The same things were measured in two ways. Each way mixes the same 8 hidden numbers, adds some noise and spreads widely along 6 directions of its own, which tell nothing about the thing.
(in the rows, 128 means zero)
Some things both ways: the first way, then the second way.
[144 145 133 152 192 117 105 148 125 137 147 108 147 165  73 133 101 141
 170 107 153]
[149  92  89 102 129 127  87  89  69  67 116 131 102 101 178 140 169 182]

[124 125 114 142 164 125 134 129 128 124 126  92 129 140 114 134 111 146
 126 155 141]
[ 96 131 162 100 149 124  82 123 109  97 135 123 106 144 148 130 138 165]

[112 134 125  91  60 186 140 113  99 100 107 161 151 111 164 118 120  99
 114 163  66]
[144 138 151 128 127 121 119 103 153 155 164 104 107 100 108 163 145  71]

[122  91 147 115  92 111 103 118 127 113 141 158 103 143 150 146 162 160
 131  80 118]
[144  63   4  56  98 136  98 125  52 126  89 130 127 126 140 179 127 170]

[171  80 146 133 119  89 121 152 163 106 172 136 109 145  95 122 162 116
 125 105 124]
[160 159 117 137  65 185  65 133 139 148 147 103 147  54  94 182 130 153]

[159  98 123 181 169 111 143 151 138 135 132 116 101 131 103 153 157 111
 142 148 141]
[133  99 108  82  84 185 135 188 177 141 117 134 132 127 155 110 112 158]

[110 168 130  73 158 148 116 116 110 157 154 158 135  95 130 130 119 128
 116 101 139]
[168 127  90 137 116 105   4 107 113 132 180 126 199  72  93 150 145 116]

[129 126 122 149 144 141 143 113 110 140 108 113 112 114 122 154 122 146
 140 134 135]
[118  73 152 105 128 160 134 144 147 126 144 146  94 168 153  94 144  89]

[130 118 144 164 206  98  81 141 119 125 139 134 113 152 114 130 139 144
 153  82 148]
[123 171 115 132 133 149  80 146 196 162  89 130 185 112 101 109 141 156]

[103 120 145 107 114 173 158 145 132 135 140 175 129 113 135 138 125 129
 174 112 119]
[122 166  91 130 111 197 104 162 176 155  85  85 122 133  99 134 144 129]

[ 93 141 116 137 225 104 148 166 120 142 112  94 168  82 126 114  93 155
 163 127 159]
[141  73 140  90 147 114 126 112  76 131 167 123 100  80 133 189 160 132]

[123 120 125 146 159 138 133 157 117 131 103 144 143  96 117 137 122 112
 160 148 113]
[137 106 138 105 135 121 132 146 167 156 145 107 115 109 137 136 145 116]

[133 122 136 161 226  40  96 154 114 126 124  83 120 179 113  99 122 154
 134  92 161]
[127 111 113  98 137 110 110  76  83 116  92 142  97 135 153 139 150 145]

[121 140 135  94 114 136  95 110 115 127 129 144 106 131 131 141 140 174
 110  92 129]
[ 92 146 154 118 130  97  53 110 119 136 118 156 166 155 127  88 109 142]

[124 144 137 137 146 133 116 127  97 135 110 131 124 125 132 124 130 123
 131 123 127]
[ 80 166 161 117 179  88  65 119 141 127  87 106 143 174 138  90 136 148]

[131  87 132  99  88 109 127 120 177 120 161 120 133  76 105 126 130 114
 106 162 121]
[143 128 161 100 103 119  93  92 117 147 145 117  93 108 115 165 142 104]

[191 137 142 109  35 129 113 121  93 134 119 143 132 126 114 153 159  91
 119 109 100]
[108 134 120 101  86 125  84  87  72 139 116 114  80 149 139 123 142  84]

[117 147 131  86 139 141 128 153 133 149 155 159 144 120 116 143 116 134
 151 116 133]
[131 175 164 161  73 148 132  91 189 171 113 138 109 137 131  89 109  48]

[106 116 114 135 129 175  92  95 121 118 145 151 148 109 127 177 123 158
 153 105 112]
[102 142 139 126 214  95  75 123 148 113 155 133 190 163  82 146 114 117]

[150 116 130 138 136 130  96 139 121 113 160 140 144 129 111 150 142 145
 148  68 122]
[144 128 149 110  82 136 117 106 122 171 149 137 146  62 121 157 113 118]

[129  97 119 160 145 158 140 122 133 117 163 125 142 127 131 147 131  99
 152 143 121]
[171 106  79  55 142 205 157 104 110 108 130 115  93 112 105 203 181 102]

[159 117 132 129 119 111 144 176 146 129 153 121 137 152  99 125 141 109
 140 152 131]
[128 149 153 112 119 178 159  65 117  98 119 138  57 151 153 131 149  86]

[130 125 116 155 151 133 128 109 115 136 126  96 127 168 103 162 102 150
 156 131 141]
[114 119 115 138  35 163 107 198 173 167 148 123 134  87 156  95 107 163]

[141  90 130 124 129 123 141 130 159 108 142 131 104  88 102 107 134  98
 102 160 105]
[189  79 125 105 110 160 113 137 159 122 155 140 141  79 129 167 136 148]

[132 100 133 107  85 102 122 122 162 131 160 128 102 125 123 150 157 143
 106 144 137]
[121 100 123 129 143  88  50 109  90  88 162 142 148 150 132 137 107 132]

[128 136 116 120 109 193 168 125 117 142 124 152 142  45 121 146 125  83
 135 168 106]
[156  62  45  59 129 173 100 171 118 111 136 121 152 106 126 170 154 181]

[161 137 145 100  69 182 138 183 119 118 119 195 146 107  98 146 133 126
 176  96  80]
[130 118  94 123  89 176 135 138 130 131 119 123 119 104 137 149 119 136]

Other things, the second way, with their names:
<221>: [154 121 129  92  69 127  87 135 157 147 126 109 126 115 156 108 122 136]
<160>: [100 118 124  93  64 151 109 164 124 175 129 120 117 119 139 122 110 133]
<490>: [181  62  66  84  68 102 126 126  93 151 151 111 145  37 161 189 106 160]
<559>: [148  92 188  57  68 171 126 148 151 184 163 142 107  77 139 112 173 107]
<596>: [119 124 152 122 116 128 103 122 150 124 110 150 112 135 163  88 141 149]
<282>: [ 89 119 102 143 117 137  94 147 116 133 140 132 142 142 118 131 101 126]
<117>: [ 97 152 180 128 106 128  88 124 137 128 181 126 103 129 139 111 130 107]
<454>: [154  86 157 142 171  53 113  72 126  97 159 133 124 123 161 129 121 101]
<281>: [125  95 145 105 102  95 121 128 109 144 144 127 124  65 160 159 112 173]
<87>: [115 175 162  91 158 119  79 119 176 134 113 111 145 172 105 121 129 124]
<479>: [123 144 191  99 109 105  77  98 109 132 117  95 108 119 147 144 109 133]
<39>: [172  60  68 117 125 142 119 158 175 128 129 149 140 129 144 116 149 138]
<509>: [ 64 213 141 180 141 165  65 105 126  98  80 113 100 193 114  97 137 124]
<198>: [ 92 132 114 156 139 155 103 140 116 118 138 147 158  87 120 147 125 173]
<368>: [146 179 100 182 102 190  80 113 159 123 155 129 132  98  89 132 162  93]
<569>: [123 108 160 131 117 101  96  97 101 115 122 139 123 111 180  89 127 118]
<97>: [125  87 184 151 108  32  40 129  88 134 196  84 112  66 173 121 139 143]
<118>: [117 154  90  70 156 165 115 117 127 136 105 132 142 128  98 162 161 155]
<11>: [102 143 218 169 160  99 128 102 165 128 170 131 110 134 124 139 112  79]
<424>: [144  90 112 199  93  60  63 137 126 127 224 110 154  49 151 136 110 124]
<335>: [ 74 166 147 106 157 106  94 123 121 159 108  98  83 156 111 148 164 139]
<107>: [ 89 183 151 150 146 113  66 116 142 139 118  99 144 156 112 109 117  96]
<291>: [ 93 122 129  96 126 131  97 209 179 140 109  98 148 161 151  94  95 189]
<24>: [137 158 125 140 114 191 112 114 151 114 111 147 145 100 120 132 135 148]
<461>: [ 66 118 160 152 128  82 103 122 113 110 168 162 135 157 169  82  79 121]
<597>: [110  89 145 100 144 126 136 144 157 129 166 182 124 127 147 115 151 152]
<591>: [133 105  73  72 125 126  94  72  65  69 135 162  95 145 157 147 160 162]
<223>: [138 101 158 139  92 110 123 141 170 176 128 130 154 101 154  99  94  96]
<450>: [145  86 134 123  86 131  92 111  78 115 185 125  98  98 139 167 121 107]
<44>: [133 170 162 120 129 147 125 119 174 155 127 117 161  83 118 132 123 114]
<388>: [ 86  96 102  97 192 180 128 125  94  85 109 166 128 173 114 150 147 139]
<72>: [126 128 129  46 124 184 162  92 125 136 102 183  95 127 136 131 178 134]
<354>: [139 124 203 162 147 101 116  56 101  73 188 132  93 101 170 137 125  85]
<91>: [120 170 147 178 123 138  44 155 177 151 113 106 197  83  98 128 104 168]
<191>: [126 158 121 192 164 124  60 119 164 106 115 133 223 123  97 128  84 137]
<347>: [100 109 146 127 141  62  78 135 122 156 155 135 167  90 132 133 110 166]
<227>: [ 95  52 150  61 157  65  97 133  60 106 163 113  83 157 176 143 134 146]
<366>: [164  95 157 107  95 161 154 117 148 129 157 152 108  68 164 143 149 129]
<590>: [155  92 137 144  94 152 102 157 155 109 111  96 103 110 187  96 132 144]
<318>: [155  88 162  74 143 124 146 118 155 147 139 128 100 116 140 149 164 112]
<332>: [154 132 156  60 118 163 111  89 115 137 158 153 135  92 107 164 155 103]
<234>: [123  95  76 101 115 136 146 163 140 145  76 112 153 129 158 136  84 168]
<492>: [143 108 183 139 111  58  69 139 168 125 172  96 139 107 191  72 108 126]
<436>: [126 176 176  99 131 103  89  78 171 161 151 138 127 154 101 106 155  61]
<58>: [111 125 193 117 133  82  93  92  79  97 121 112  96  89 183 135 135 172]
<14>: [184 118 193 156  64 150 140 131 235 187 184 135 143  72 126 106 108  44]
<213>: [148 103 150 106  74 131 127 109 111 162 166 107  81  94 137 162 123  66]
<532>: [143  98 125  87 101 102 128  94  81 120  63  73  46 136 212 124 133 128]
<232>: [120 120 116 161 181 121 104  81 115  71 151 173 130 156 118 144 138 122]
<132>: [116 111  90 149 154  91  74 110 118 125 170 167 167 131 105 141 138 125]

Some of these things the first way, each followed by its name:
[ 98 134 125 118 133 131 109 105 105 121 107 113 147 101 145 123 109 156
 119 120 122] : <347>
[124 137 125 142 165 109 167 168 108 142 103 103 128  90 146 120 138 140
 132 129 150] : <388>
[153 127 137 100 120 149 128 166 138 131 137 183 102 113 101 139 147 121
 127 129 106] : <221>
[106 147 134  89  99 138 140 145 125 143 116 137 149 141 134 132 103 127
 144 169 129] : <424>
[141  69 145 185 104 130 102 102 146 102 196 127 118 172 133 157 174 108
 150 116 138] : <44>
[140 115 121  77  75 128 168 148 177 152 163 128 149  53  91 149 125 121
 133 160 131] : <450>
[111 149 131 126 205 120 116 164 127 134 117 130 119 157  95 125  97 182
 152 104 148] : <596>
[ 94 140 131  87 123 108 114 125 122 132 104 125 122 125 158 119 124 154
  95 154 135] : <132>
[118 148 117 116 179  95 121 157 142 134 136  98 122 167 114 117 115 155
 103 167 159] : <591>
[129 106 130 156 214  92  96 165 135 115 140 148  93 163 123 136 155 153
 131 116 136] : <87>
[119 130 131 123 125 163 108  88  74 114 110 155 125 144 150 138 121 139
 139  74  94] : <223>
[133 107 127 153 173 128 113 153 127 114 109 142 125 100 106 131 123 134
 147 128 112] : <318>
[141 107 130 117  29 158 126  89 124 126 140 133 140 112 124 177 135 129
 145 127 107] : <282>
[118  71 131 133  88 115 138 138 183 120 166 119 139 104 112 153 138 136
 152 162 132] : <11>
[111 118 135 103 122 140 136 146 124 116 137 158 140 122 156 117 133 121
 134 122 109] : <490>
[124 135 136 107 142 156 118 116 102 114 150 151 131 137 134 120 122 127
 132  83 113] : <191>
[123 144 132  84 108 133 128 168 133 118 110 146 134 114 116 117 115 139
 113 158 111] : <232>
[150 113 132 110 127 144 138 149 136 128 134 164 114  92 107 127 144  94
 123 141  99] : <14>
[ 86 112 119  92 116 154 145  93 145 106 166 119 128 133 147 127 105 153
 114 135 123] : <479>
[151 150 136 136 161 129 115 187 116 123 117 146 127 111 101 121 146 145
 131 107 131] : <72>
[117 119 144  94  69 155 154 157 164 115 175 149 126 166 132 131 136 144
 145 150 128] : <354>
[107 133 145 123 135 132 134 148 127 111 140 119 139 164 129 113 111 172
 156 104 138] : <58>
[122  73 118 150 133  71 141 108 160 135 168  75 133 128 132 149 137 114
 132 160 158] : <213>
[109 126 124 114 144 159  99 115 131 120 144 147 155 129  99 144  92 142
 156 123 115] : <454>
[130 120 139 143 205 104 165 170 150 161 144 121 118 126  82 124 112 125
 180 125 165] : <590>
